Every row belongs to one group in each of 3 separate groupings. Each group adds its own fixed numbers to the row, and there is some noise. The rows also spread widely along 11 directions, which tell nothing about the answers.
Known rows, each followed by its group in each grouping:
[  4  -9   7   7  21  -8  10 -18   5  14  27 -26  12  -3  22   2 -31 -17
 -10  -3  -6   3  20  -8   6] : (0) J Q797
[  1 -13  -1  -8   3   5   5  -1  15  -1 -19  25 -20   9  -4   7  14  -5
  -1  11  -5   3  14 -21  15] : (4) M Q345
[ -2  33 -10 -31 -14   2 -13   0 -17   8   0  21 -36  12  10   9  15 -14
   8  -8   0  24   8   6  21] : (0) M Q337
[  0   4  -4  23   7  -8  13 -13 -15 -11 -12  -4  -2  -1 -12 -12  -3   1
  -8  19   4   8  -6 -10   3] : (2) N Q797
[  0   7  16 -16   0   1  -5  -1  22   4   2  14 -23  22  -5  22  15  16
  18   1 -41 -34  23 -12   3] : (2) J Q337
[  4  16 -14  -5   9  -8  -6 -16  -8   5  -6   6 -14  12 -10   4  -2  10
   3   0 -23 -17  15 -15   1] : (4) Z Q345
[ 10  -1   6 -16  18   6  -4   5  12  -6   5  -4   7   1   0  13 -16   1
  -5 -13   8  -5  14 -15 -13] : (3) Z Q345
[ -4  55  24 -17  18  -1  -2 -17  22  -2  17 -11 -33  27  17  28  -6 -23
   6 -18   4  18  37 -10  -5] : (5) N Q345
[ -4  13  -4 -29 -18  -7 -20  15 -11  10 -19  22 -25  -2   1   7  18  -9
  13  -8  -4  11   1  15  11] : (1) J Q797
[-15  14  -5  -9 -27  36 -10  13  11  10  10  -8 -22   8  19  -9  52  14
  22  -3 -21   4 -10  27  21] : (3) J Q797
[-11  12  -7  16  -6  -3   2   2  -8  -7 -11  -3   0  -4   6 -15  11   7
   3   6  -3 -12 -23  16  -3] : (1) M Q345
[  0  -6   2  32  13 -12   9 -17   5   7  -1 -11   2   0 -14   0 -10  -7
  -8   4   1  14   3  -6  -5] : (5) Z Q797
[  8  11  -4 -11  -8 -18 -21  15  -9   6   3  20  11  -5 -33  17  -8  15
  -2 -27  -7  -6 -10   2 -14] : (1) M Q797
[-21  29 -10  15 -22  -6 -10   2 -10  21   4  -1 -12   4  -3   0  25   3
  17  -9 -22   5 -18  35   5] : (1) M Q337
[  4 -28 -14  -7  -8  17 -14  11  22 -14  14  20  -9  -4  13 -13   3   8
  -7   5  12  -2 -12  -3   5] : (4) N Q797
[  6   7  10 -30   8   6   2   6 -26  15  31 -25  25 -10  24   5 -25  -4
  -1 -10  -5  -2  28  -1  11] : (3) Z Q797
[ -9  -6  25   1  -3 -16   1   6   7   4  -8   7  -2  -1   3   9   1  -3
  15  10 -21 -27   3   7  -3] : (5) J Q337
[ -8  10  -4  10   4  23   5   9   6   6  -3 -34  24  -6 -12   1  17   8
   8 -14  -5  18  -7  11  -8] : (0) Z Q337
[  9  -3   3   3   6  15  15  -9 -13  -7  31 -11  15   8  -2  -4  -5  15
 -12   8   0  -1   6 -19  19] : (2) J Q337
[-10  10 -10  11  11  -3   1  -2  -2   1  -9 -19   3 -10  11  -8  -8 -18
  -3  -2  14  20  -4   9  -8] : (1) N Q345
[ -3  -6 -23  12   0 -30 -20 -13 -14  31   5   6  -7  -5  -1   0 -20  -8
   5  -6 -25  -9   2  14  -1] : (0) Z Q345
[ -9  14  -6   9  -4  25  -4   6  26   7   4 -13   1  15 -23  12  38  28
  13 -12 -34  -7   2   4  -1] : (1) N Q337
[  4  32  -4  13  16  -5  14 -18 -28 -30  -9 -25  10   0  -7 -22 -11  11
 -10   9  10  -7 -14 -13  -9] : (5) J Q337
[  4 -12  -2  -1  10   5   6   4   4 -18 -22  -4   5  -6  -7  -9   0   5
  -3   9   6  -6  -6 -12  -7] : (2) J Q337
[  1 -16  20  -5   0   2  -9  19  32  -9   1  10  10  -3  -2  13   0  11
   6  -9  -4 -26 -10   2 -16] : (0) J Q345
[  2 -21   4  -1 -19  14  -1  12  -3 -15   8  15  -2  -1   9 -18  19  25
   2  20  -8 -29 -22   4  19] : (0) J Q797
[  7  -8  -3  -3   5  -7  -7  10   2  -2  -9  10  11  -6 -21  10  -9   4
  -7 -13   1  -2  -5  -9 -11] : (0) M Q345

New rows, each followed by its group in each grouping:
[ 16 -20 -11 -17  14   0 -16  14  14 -22   8   7  16 -11  -3  -2 -30   7
 -19 -16  23 -10 -13 -12 -21] : (1) J Q337
[  7  -4 -11 -16  15  -4 -15  -8  33 -10 -10  32 -41  11   5  12 -10 -26
 -10  -5  25  27  15 -21  -6] : (4) N Q345
[ -1  13   4  11  11 -12  -5 -16  16  20  29  -7 -11  12   5  20 -16 -17
  -5 -13  -6  20  21  -1   0] : (1) N Q797
[ -7  22   8 -13   9  19  -4   0  36  -8 -10   5 -33  16   1  19  18 -17
   5  -9  14  31  15 -10  -8] : (3) N Q337
[ -3   7  21  11 -10  -2   0  10   0  -8   3  -5  15  -1 -16   2  13  26
  10  -1 -19 -28 -15   9  -7] : (5) J Q797
[  1  -1  -1  10   4 -12   0 -10   1  11   9  13  -8   3 -12  14 -12 -18
 -10  -7   9  29   2  -6   3] : (0) M Q337
[ -3 -15   5   7   0   8  -1  19  18 -18 -27   2  13 -10 -21  -2  15  11
   3   0   4  -6 -25   2 -16] : (0) J Q337
[ -7  19  -5  16  -7  20  10  -6 -14 -13  31 -15   2   9  23 -22  11  15
  -3  14   3  -8 -13   8  20] : (1) N Q345
[  5  -7   5  19  24 -24   5  -7  -3  -9  -8  -5  18  -6  -9   0 -34  -4
 -13   1  12 -11  -2 -11 -20] : (1) Z Q345
[  6  -5   0 -12   2  -3   1  -4 -20 -13  14   6   1  -1  20 -12 -17   0
  -7  14   7 -13  -4  -8  15] : (0) J Q337
[ 12  -4   2   1  -1  -2   5  -5 -24  11   6   5   7   2 -27   9   1   6
  -8   1  -4  17   7 -17  23] : (0) J Q797
[  1  -5  15  14   5 -35  -5  -2  -2   0  -5   5   7  -6 -14   6 -24   2
   3  -2 -12 -23  -8   1 -21] : (2) J Q797
[-16  15 -12  17 -11  -7 -10 -15  -4  37  19 -13 -13   4  12  -2   9 -10
  14  -8 -23  16   4  26  10] : (4) Z Q797
[ 14  -6   6 -16  33 -22  -4  -2   5   8   8 -10  18 -11   2  21 -53 -35
 -22 -26  31  28  23 -18 -17] : (1) J Q345
[-10  17  -9   0 -10  22  -3  -7   6  10  15  -7 -24  19  19  -4  29  12
  17   4 -27  -8  12  10  19] : (2) Z Q345
[ -3  16  -6   4 -11   7   2 -10 -26  18  14 -10  -5   6   2  -4  15   4
   4   5 -16  12  10   6  26] : (5) Z Q797
[ -4  15  -9  15   8   3   2 -16   6  -1   3 -13  -7   3   1  -9   1  -3
  -2  -4   5  16  -2   2  -5] : (4) Z Q797
[ -7 -10  13   3 -19   1  -2  32  -9  -2 -23  11  19 -21 -22   2  19   8
   7  -3   6   5 -29  15  -8] : (3) M Q797
[-10   0   0  12  10  -3  13  -8  -2   8  -7 -19   4  -3  16  -7  -2  -7
   4   8 -18 -12   5   4   5] : (0) M Q345
[ -6  12  16 -22  -3 -17 -20  11  22   9  19   9  -4   0  15  24 -17  -5
  13 -25 -20 -27   6  15 -19] : (0) M Q337
[-13   3 -28   7  -9   0 -10  -2 -13   4  -6  -5 -14  -8  18 -23   7  -6
   7  10  -7   5 -17  21   8] : (0) N Q337
[  2   0 -10   9   7   2   3  -2  -6 -29  -7  -2  12  -7  -3 -20 -10  14
  -9   9  19 -10 -23  -7 -13] : (4) Z Q337
[ -1   5 -18 -11   5 -13 -12  -1  -4  18  -6  -4  -2  -6  -3   6 -13  -9
   3 -16 -22  -4  11   4  -7] : (5) M Q337
[  0 -15  23 -19 -12  -8  -2  18 -12   1  -8  18  -2 -11  11   5  -1 -14
   5  11   6  -1   4   5  15] : (5) J Q797
[  4  -1 -13  -2   3   0 -10  -9   3  13   6  15 -19   6  -7  11  -4 -19
  -7  -7  12  36   8  -5  10] : (0) Z Q337
[ -3  13 -15  -1  -3  -8 -15   7  -2  23  -1   3   1  -4 -23  16   0 -14
  -3 -28   4  37  -2  12  -7] : (1) M Q337
[  2  -3  -1  -7  12  16  -3   8  26 -31  -3  -2  -5   0  15  -9  -6   5
  -6   3  17 -10  -5 -10 -16] : (2) N Q345
[ -2  -7   7  15 -14  -4  -1  13 -20   0   3   0  24 -15 -11  -6   2  10
   0   2   6   0 -25  15  -1] : (0) Z Q797
[  3   4 -16  10   7 -14  -5 -10   2  -3 -26  15 -19   1 -22   1  -2 -10
 -10  -4   7  23  -9  -9  -7] : (0) M Q797
[ -2   4  -3   6  -1   6  -1  -4   8 -14   6  10  -9   6   1  -6   4   6
  -2   5  11   1 -12  -2  -3] : (4) Z Q337
[  2  -3 -19 -11  -1  31  -3   9   6   8  -5 -11   7   3 -21   6  26  18
   4  -9 -24   8  10 -10  11] : (0) N Q337
[ -7   7   6  16   7  -2   4   1  11 -10 -18  -7  -4  -9  -5  -1   1 -22
  -4  -3  29  39 -15   6 -12] : (0) N Q797
[ -1   3   5 -22  -1   8 -12  -2  25  12   9  18 -33  17  11  22  11 -14
   9  -8  -9  13  20  -4  14] : (0) J Q337
[ -4 -19   8  26  11  10  11  -1  23  -8  -6 -15  11  -3  -1  -8   7  11
   1  10  -9 -12  -8  -1  -7] : (0) Z Q797
[ -1  23   4  -3  -2  -7  -5 -19  -3   3  16  25 -38  21  10   8   1 -17
  -2   4  18  24  12  -6  17] : (4) Z Q345
[ -2  17 -28  24  17  -5   5 -18 -12   6 -32 -15  -2   4 -37  -5   9   5
  -5  -2 -10  20  -2  -9  -8] : (1) Z Q337
[  6  -1 -20  11  14 -13  -9 -11  -5  12  14  -9  12  -1 -23   5 -24   9
  -9 -14 -17  -5   4 -11 -14] : (3) N Q337
[  0  -2  -5   5  -6   0  -3  -3   0  -1   7  15 -16   9  -2   0  10   8
  -2   9  -8  -3  -1  -4  14] : (1) N Q797
[-14  23   7   1  -4  18   8   6  -7  -6  -2 -20   7  -4  17 -11  20  -3
  11   1  15  15  -9  16   3] : (4) Z Q345
[ -8   1  11   7  14 -33   1  -2  -2  -6  -9  -6  13 -16   7  -1 -35 -12
   3   5  -1 -20  -4   2 -25] : (4) N Q337
[  8 -12 -37   5   9  -1  -7 -13  -5  -4   0   7  -4   2 -15 -11 -10  11
 -14   5  -7  -2  -1 -20   2] : (4) N Q337
[ 10   3 -37   9   5  13  -7 -14 -21  21  10 -18   7   2 -25  -5   5   9
 -11 -16 -11  27   1  -8  17] : (0) J Q345
